There are 3 nested groupings, the coarsest first. Each group lies inside one group of the grouping before and may be the whole of it. The rows also spread widely along 10 directions, which tell nothing about the answers.
In the rows, 128 means zero.
Some rows, each with its group in each grouping after it:
[146  97 166 174  98 150 139 152 163 125 146  73 163 180 110 204 139 102
 125 104 158 131]	j616 Guta j427
[133 160  98 121 139 147 152 157  83  98  84  92 144 133 108 131  95  91
 167  89 112 143]	j56 tuvez j815
[152 119 144 115 151  68  95 135 168 215 141 102 125 146 141 146 122 166
 104 140 116 121]	j56 Fenif j16
[111 100 181 103 140 122 116 179 184 133 130  54 171 155 115 167 130 102
 141 100 165 118]	j56 Fenif j468
[154 117 111 169 144 121 165 150 162 145  96 143 136 161 136 171 145 107
 111 122 119 155]	j616 Guta j469
[166 156 157 139  83 130 115 101 129 148 138  86 141 130  98 154  89 128
 138  88  97 102]	j616 Zilim j642
[119 115 129 124 114 102 155  86 175 130  96  93 145  83 149 134 160  98
  92  52  94 120]	j492 por j365
[121 113 161  99 153 116 136 165 188 166  96  64 180 180 124 170 147 119
 134 122 155 107]	j492 Fetu j725
[111 147  78 131 136 130 154 157 107 108  65 126 143 136 128 159 111  98
 177 100 101 177]	j537 dasim j728
[112 117 104 113  82 156 155  95  52  85 114  72 138 151 135 151 135 121
 171 132 132 123]	j537 fizu j880
[144  99 159 163 135 158 130 170 126 106 162  81 156 169 109 171 123 104
 123 107 163 135]	j56 tuvez j249
[ 99 132 128 104 175  86 144 125 191 153 107 136 136 122 155 135 131 137
 117 126 112 151]	j492 zak j636
[117 112 122  85 113 132 141 141  92 129  83  60 160 176 128 157 156 115
 172 130 148 108]	j537 badu j495
[ 95 150  95  76 108  68 120  56 128 167 118  80 117  89 167 131 118 175
 142 126  85 140]	j492 Vime j435
[107 121  87 127 144  84 141 104 103  95 180  82  97  98 148 153  95 142
 122 101 108 171]	j56 tuvez j134
[151 129 131 141  85 108  81 127 118 196  94  96 155 114 130 135 150 119
 116  92 118 112]	j56 Fenif j736
[138 109  64 162 132 133 167 151  79 139  82 154 116 163 157 168 176 123
 131 163 129 164]	j616 led j234
[118 169 117 149 101 154  82 159  91 120 118 142 141 119 121 138  97 114
 181 111 113 148]	j616 led j507
[129 105 131  68 155  98 126 152  99 128 159  54 129 157 135 163 137 144
 143 134 140  96]	j616 Zilim j98
[ 65 122 105  70 159 114 163 147 143 103 119  86 139 175 147 177 111 149
 195 172 147 170]	j537 Kapir j194
[133 140  81 134 161  70 134 160 142 138 120 106 119 126 131 183  95 137
 144  88  91 179]	j616 Zilim j370
[107 107 103 121 178  83 107 206 134 172 130  92 137 179 142 189 122 160
 161 162 157 172]	j56 zufar j667
[157 113 121  87 158 115 186 128 126 120 114  74 119 175 131 148 141 122
 124 136 124  94]	j616 Guta j427
[127 109 116 134 157 147 203 100 110  90 165 113  98 179 142 147 120 140
 110 186 146 151]	j56 tuvez j134
[177 118 139 138 140 123 170 109 133 109 141  84 124 137 116 141 126 107
  89  75 103  99]	j492 por j365
[117 168 126 111 112 109 127 108 160 154  80 100 139 107 127 129  88 115
 151  88  89 145]	j56 Fenif j16
[106 121 176 112 138 124  86 159 171 172 137 120 153 142 139 133 135 134
 133 154 155 123]	j56 Fenif j468
[ 76 115  82  92 135  93  58 159  60 151 119 120 139  78 177 105 170 135
 151 135 134 133]	j56 zufar j667
[139 130 145 120  99 145 113 136 116 179  59 103 181 123 130 110 180  94
 123 104 133  91]	j56 tuvez j815
[109 143  78  73 133  67 129  98  92 140 138  44 110 123 145 160  95 174
 162 118 100 143]	j492 Vime j435
[128 154 112 121 128 155 134 104  65  67 148 116 120 105 130 101  98 106
 136 108 108 116]	j492 Fetu j725
[100 112 127 115 112  90  69 126 100 128 203  84 124  97 148 166 119 156
 141 115 128 135]	j616 Zilim j98
[132 133 157  91 118 105 116  73 138 100 173  95 126  79 135 100 102 130
 117  79  87  88]	j537 Kapir j194
[ 98  80 124 107 207  80 159 149 159  72 193 110 106 143 155 166 108 149
 122 134 132 167]	j537 fizu j880
[ 77 145  67 119 117  88  57 152  70 155 131  99 141 100 156 163 115 162
 184 121 122 186]	j492 Vime j435

New rows. What belongs after each?
[116 131 176 114 120 143 165 124 208 154  98 107 163 174 121 170 132 125
 141 150 138 123]	j616 Zilim j642
[120 132  87  93 113 151 155 155  56  88  75  70 140 152 125 150 145  90
 181 112 133 114]	j616 led j507
[117 112 100 129 165 139 175 154 100  78 130 113 116 155 136 141 125 109
 136 144 141 152]	j56 zufar j667
[109  71 160 108 146 108  89 159 117 106 213  72 132 122 144 144 149 125
 107 121 169 109]	j56 Fenif j468
[111 127  86 124 138 132 154 134  92  81 106 131 131 124 141 135 129 107
 152 117 112 159]	j537 Kapir j194
[131 114 135 115 100 122 103 107  95 121 135  88 141  77 140  99 155 100
 107  77 116  84]	j56 zufar j667
[145 158 170 175 126 149 104 107 156 120 195 138 128 137 110 140  61 143
 118 126 118 140]	j492 Fetu j725
[170 143 151 169 134 118  69 145 125 211 164 144 137 176 118 156 106 178
 121 160 133 128]	j492 zak j636
[110 125 103 141 118 124  90 139  63 117 189 127 116 131 143 163 113 155
 153 158 137 155]	j616 Zilim j642
[ 57 109  92 115 136 101  97 136 106 119 166 112 125 103 174 159 144 150
 146 138 141 173]	j492 por j365
[126 127  97  94 122 140 175  85  89 133  84 149 105 137 171  99 185 128
 119 180 114  97]	j616 led j507
[156 139 191 162  59 168 100 104 136 165 147 102 160 159 104 163 121 132
 133 131 135  97]	j616 Zilim j98
[121 137 175 139  67 165  97  74 124 154 164 126 134 134 137 116 128 140
 119 172 146 107]	j56 Fenif j736
[102 166  63 100 142  65 101 118  89 103 164  91  86  85 147 150  54 161
 175  97  73 173]	j616 Guta j427
[124 137 141  84 122 125 135  81 124 155 138 117 124 160 146 122 125 172
 145 190 120 103]	j537 Kapir j194
[131 125 151 142  79 116  52 133 104 197 181  87 146 163 129 191 120 182
 154 160 148 126]	j616 Zilim j98
[124 130 143 134 104 127  95 152 145 175 100  78 175 142 122 169 141 120
 147  91 133 124]	j492 por j365
[157 138 101 129 160 117 119 181  99 161 112 125 126 182 129 161 120 142
 152 155 127 135]	j616 Guta j427
[185 120 118 112 103 117 147 130  87 171  99  38 149 210 101 184 128 146
 157 125 127  95]	j537 Kapir j194
[118 145  97  67 140  68 107  80  91 162 147  85  97  98 163 103 106 179
 134 139  87 114]	j56 tuvez j249
[ 74 128  94  97 171  96  75 176  97 112 170 137 116 105 167 137 119 148
 165 148 131 162]	j616 Guta j427
[104  98 136 110 186 145 172 165 128  53 182  94 115 173 131 154 108 109
 135 154 167 152]	j56 Fenif j16
[116 127 130 145 142 107  76 197 129 117 154  84 147 117 114 165  85 108
 155  69 134 166]	j56 Fenif j468
[127  84 113 123 144 124 150 127  96  94 163 116 123 148 150 149 156 130
 117 147 142 131]	j537 Kapir j194
[145 123 172 120 111 115 128  82 151 140 180  84 124 167 125 155  99 165
 130 145 124 110]	j537 badu j495
[114 176 109 108 157 128 162 131 154 126  71 124 140 143 127 132  89 118
 159 122  99 150]	j492 Fetu j725
[119 140  93 137 147 149 138 152  87 104 115 170 112 138 148 128 134 119
 149 158 123 153]	j616 led j507
[131  96 145 137 137 109  95 142 104 104 223  78 114 127 132 150 107 145
 115 120 147 123]	j56 zufar j667
[174 160  85 150 127 115 117 135  62 112 115 121 120 106 110 129  84 107
 146  58  66 138]	j537 dasim j728
[135 154 152 135  80 147  90 129 121 168  98  76 179 146 110 153 119 119
 156 102 131 105]	j492 Fetu j725
[139  96 130 131 171 115 140 162 120 106 162  86 130 146 132 153 127 117
 112 108 140 136]	j56 tuvez j249
[125 138 113 166 104 146 105 122  87  88 190 122 114 126 128 162  91 128
 148 126 123 157]	j616 Guta j469
[147 129  91  93 111  96 170 114 106 132  87  40 118 155 125 172 128 128
 153  98 104 110]	j616 led j507
[145 118  68 128 153 123 147 176  60 136  77 127 138 177 136 155 153 124
 158 148 129 149]	j537 Kapir j194
[117 101 100 116 132 114 157 104  95  78 165 106  95 115 159 142 146 124
 115 130 121 127]	j616 led j507
[170 109 133 123 114 130 139 131  96 146 107  87 149 156 118 144 154 110
 123 103 119  88]	j537 dasim j728
[ 87 106  94 122 137 117 146 166 128  99  96  87 146 119 145 163 143  85
 146  93 139 176]	j56 Fenif j16
[160 103  99 125  88 142 172  96  46 102 124  45 117 150 125 148 153  99
 117 109 132 104]	j56 Fenif j16
[113 147  83 169 105 146  97 168  81 128 105 141 143 135 136 166 122 112
 174 125 127 180]	j616 Guta j427
[141 141  99  83 138 115 174 125 105 141  52  77 139 176 126 147 119 130
 174 126 103 118]	j537 fizu j880
[ 96 119  81 138 115 149 168  99  77 100 120 154 110 166 162 147 146 140
 151 195 136 174]	j537 badu j495
[179 111 156 133 138 108  85 156 104 135 174  95 140 116 117 140 132 113
  99  69 116  85]	j616 Zilim j98
[ 72 101  72  90 159 122 142 173  75 126  92 117 134 154 172 138 176 130
 161 191 166 156]	j56 zufar j667
[124 146 139  78 163 105 182 111 182 129 107  60 134 169 123 154  90 140
 143 128 113 117]	j492 Fetu j725
[140 116 145 135 124 123  95 132 109 140 175 115 138 150 130 147 121 153
 136 143 134 122]	j537 Kapir j194
[101 143  96 111 162  81 134 105 154 158 118 136 116 117 168 135 119 159
 123 148 101 160]	j492 Fetu j725
[143 116 160 154  97 118 127 115 167 150 138  82 140 136 120 161 120 120
 110  98 128 131]	j56 Fenif j468
[144  99 155 112 168 113 142 182 150 113 152  46 145 172 107 166 112 114
 132 100 150 112]	j56 zufar j667
[122 167 130 117 115 111  85 142 128 164 111  90 145 124 117 135  81 140
 174 108 108 133]	j56 zufar j667
[122 146 121 126 156 122 131 150 143 127 141 132 122 158 133 158  95 141
 155 155 122 154]	j616 Guta j469
[ 95 106 100  97  76  89  82 114  96 159 123  58 150  96 162 162 173 132
 149 104 129 114]	j616 Guta j469
[102 136 107 131  93 118 101  69 100 148 152 156 119 108 168 123 128 169
 137 169 107 147]	j537 Kapir j194
[121 112  67  91 122 111 192  92  74 125  91  77 102 158 158 144 155 132
 130 164 129 136]	j56 Fenif j736
[185 143 113 141 109 134 118 123  68 134 126 100 120 141 116 133 119 118
 130 102 100  97]	j616 Guta j427
[127 129 117 111 192 101  96 162 110 126 156 140 127 113 148 111 121 134
 114 125 120 124]	j492 Fetu j725
[104 128 103  73 123 107 184  77 123 114 125  70 114 167 146 163 109 163
 165 167 116 137]	j537 Kapir j194
[ 98 108 170  87 138 155 151  93 137 108 162 111 137 153 148 117 158 132
 114 177 163  92]	j492 zak j636
[111 104 147 103 154 104 143 161 188 154  87  75 178 152 132 166 164 105
 124  94 146 122]	j492 zak j636
[120 164 164  98 112 154 116 100 125 121 127 103 151 125 117 105 105 118
 150 115 119  92]	j492 zak j636
[154  87 126 143 140 139 208  92 120  53 177 114  88 143 141 144 146 105
  78 126 123 115]	j616 led j507
[184 126 151 167 115 139 108 153  90 107 192  80 132 158  89 181  87 120
 131  83 123 118]	j616 Zilim j98
[151 108 145 152 145 154 133 157 105  97 184 129 126 164 120 160 129 118
 116 142 150 125]	j616 Zilim j370
[128 124  90  91 169 107 190 144 125  99  83 102 126 132 139 144 147  97
 131 102 105 129]	j616 Zilim j370
[134 133  94  89 149  84 143 181 139 183  42  70 159 167 127 186 142 124
 166 106 114 137]	j616 Zilim j98
[ 97 127 109  80 182  77 109 145 127 113 175 124 107  98 157 134 112 152
 137 133 111 141]	j616 Zilim j370
[ 92 107 127 111 144 159 148 153 109 121 130 125 143 199 144 166 146 139
 168 207 171 146]	j537 dasim j728
[ 88  91 111  98 111 144 162 115  98 118 114  97 142 166 160 160 180 127
 150 178 159 130]	j537 dasim j728
[136  93 153 111 137  87 155 119 187 155 148  59 143 182 129 193 125 156
 125 130 135 125]	j537 Kapir j194
[ 80 148 137 147 133 137 133 138 180 105 127 133 140 126 134 148  85 119
 159 128 128 185]	j56 zufar j667
[130 116 198 126 123 152 149 125 201 148 125  77 174 184 116 163 136 117
 117 134 160  97]	j492 Fetu j725
[ 97 132 118 163 103 176 147 114 103  42 168 138 119 116 136 147 110  96
 145 124 132 165]	j616 Guta j427
[111 133 116 139 154 150  93 174  62  66 197 113 130 131 122 145  88 125
 162 125 147 160]	j492 Vime j435
[114 134  92 137 119  87  89 147 110 136 110  84 153  82 131 157 124 110
 141  39 103 154]	j492 zak j636
[159 133 165 154  47 159  69 107  82 158 153  80 169 150 105 155 120 136
 154 111 135  92]	j537 Kapir j194
[ 86 147  92 138 107 127 136 110 132  96 114 137 127  94 153 147 117 108
 155 110 102 174]	j616 Guta j469
[129 144 146 149 176  93  82 173 173 122 179 131 124  99 123 137  60 124
 126  78 104 172]	j56 Fenif j16
[100 121 126  85 157  95 137 129 158 111 131 116 132  89 155 127 142 114
 121 101 108 125]	j616 Zilim j370
[139 124 102 101  98 146 113 138  20 100 120  54 137 121 122 120 139  90
 151  92 135  94]	j56 Fenif j16
[125 139 128  86 103 156 166  52  77  68 135  84 123  98 142  85 133 101
 117 111 110  72]	j492 Fetu j725
[ 91  89  68 133 144 135 144 175  57 102 144 120 125 169 159 189 171 130
 154 180 170 175]	j616 Zilim j370
[130 131  95 124  87 114 103 138  69 160 102  53 144 143 124 161 128 135
 167 112 130 126]	j56 zufar j667
[129 129 155 141  85 154  70 138  96 159 168 110 140 163 128 159 129 154
 157 168 156 109]	j616 led j507
[101 150 140 144 117 113 130  99 191 177 117 131 142 150 140 168 106 161
 139 148 121 169]	j492 zak j636
[115 146 111 130 137 103 128  88 134 152 139 146 111 121 154 130 116 160
 118 150 103 153]	j492 zak j636
[111  96 117  82 120  82 118 132 125 175 154  30 133 186 149 207 144 177
 158 169 156 119]	j616 Guta j469
[ 96 142 124  84 104 136  72 120  58 156 140 116 126 122 154  97 137 153
 160 185 144 107]	j56 Fenif j468
[ 87  93 131 103 176 109 131 188 163 131 127 120 159 171 152 173 151 135
 152 160 162 157]	j537 Kapir j194
[ 93 142 160 110 153 111 121 161 205 134 146 101 140 155 127 183  85 147
 172 134 132 155]	j616 led j234
[ 61 104  77 101 132 106 137 162 108 118  82  88 150 118 165 156 169 107
 162 125 148 169]	j56 zufar j667
[112 116 104 121 128 121 191 110 119  64 156  67 109 151 130 191 100 123
 147 115 122 162]	j616 Zilim j98
[138 127 162 110 101 158 151 136 133 121 124  60 162 178 103 173 127 109
 155 120 148  95]	j616 Zilim j370
[ 69 139 136  94 111 111  76 134 142 149 162  91 138 132 151 168 106 165
 183 158 141 148]	j616 Guta j427
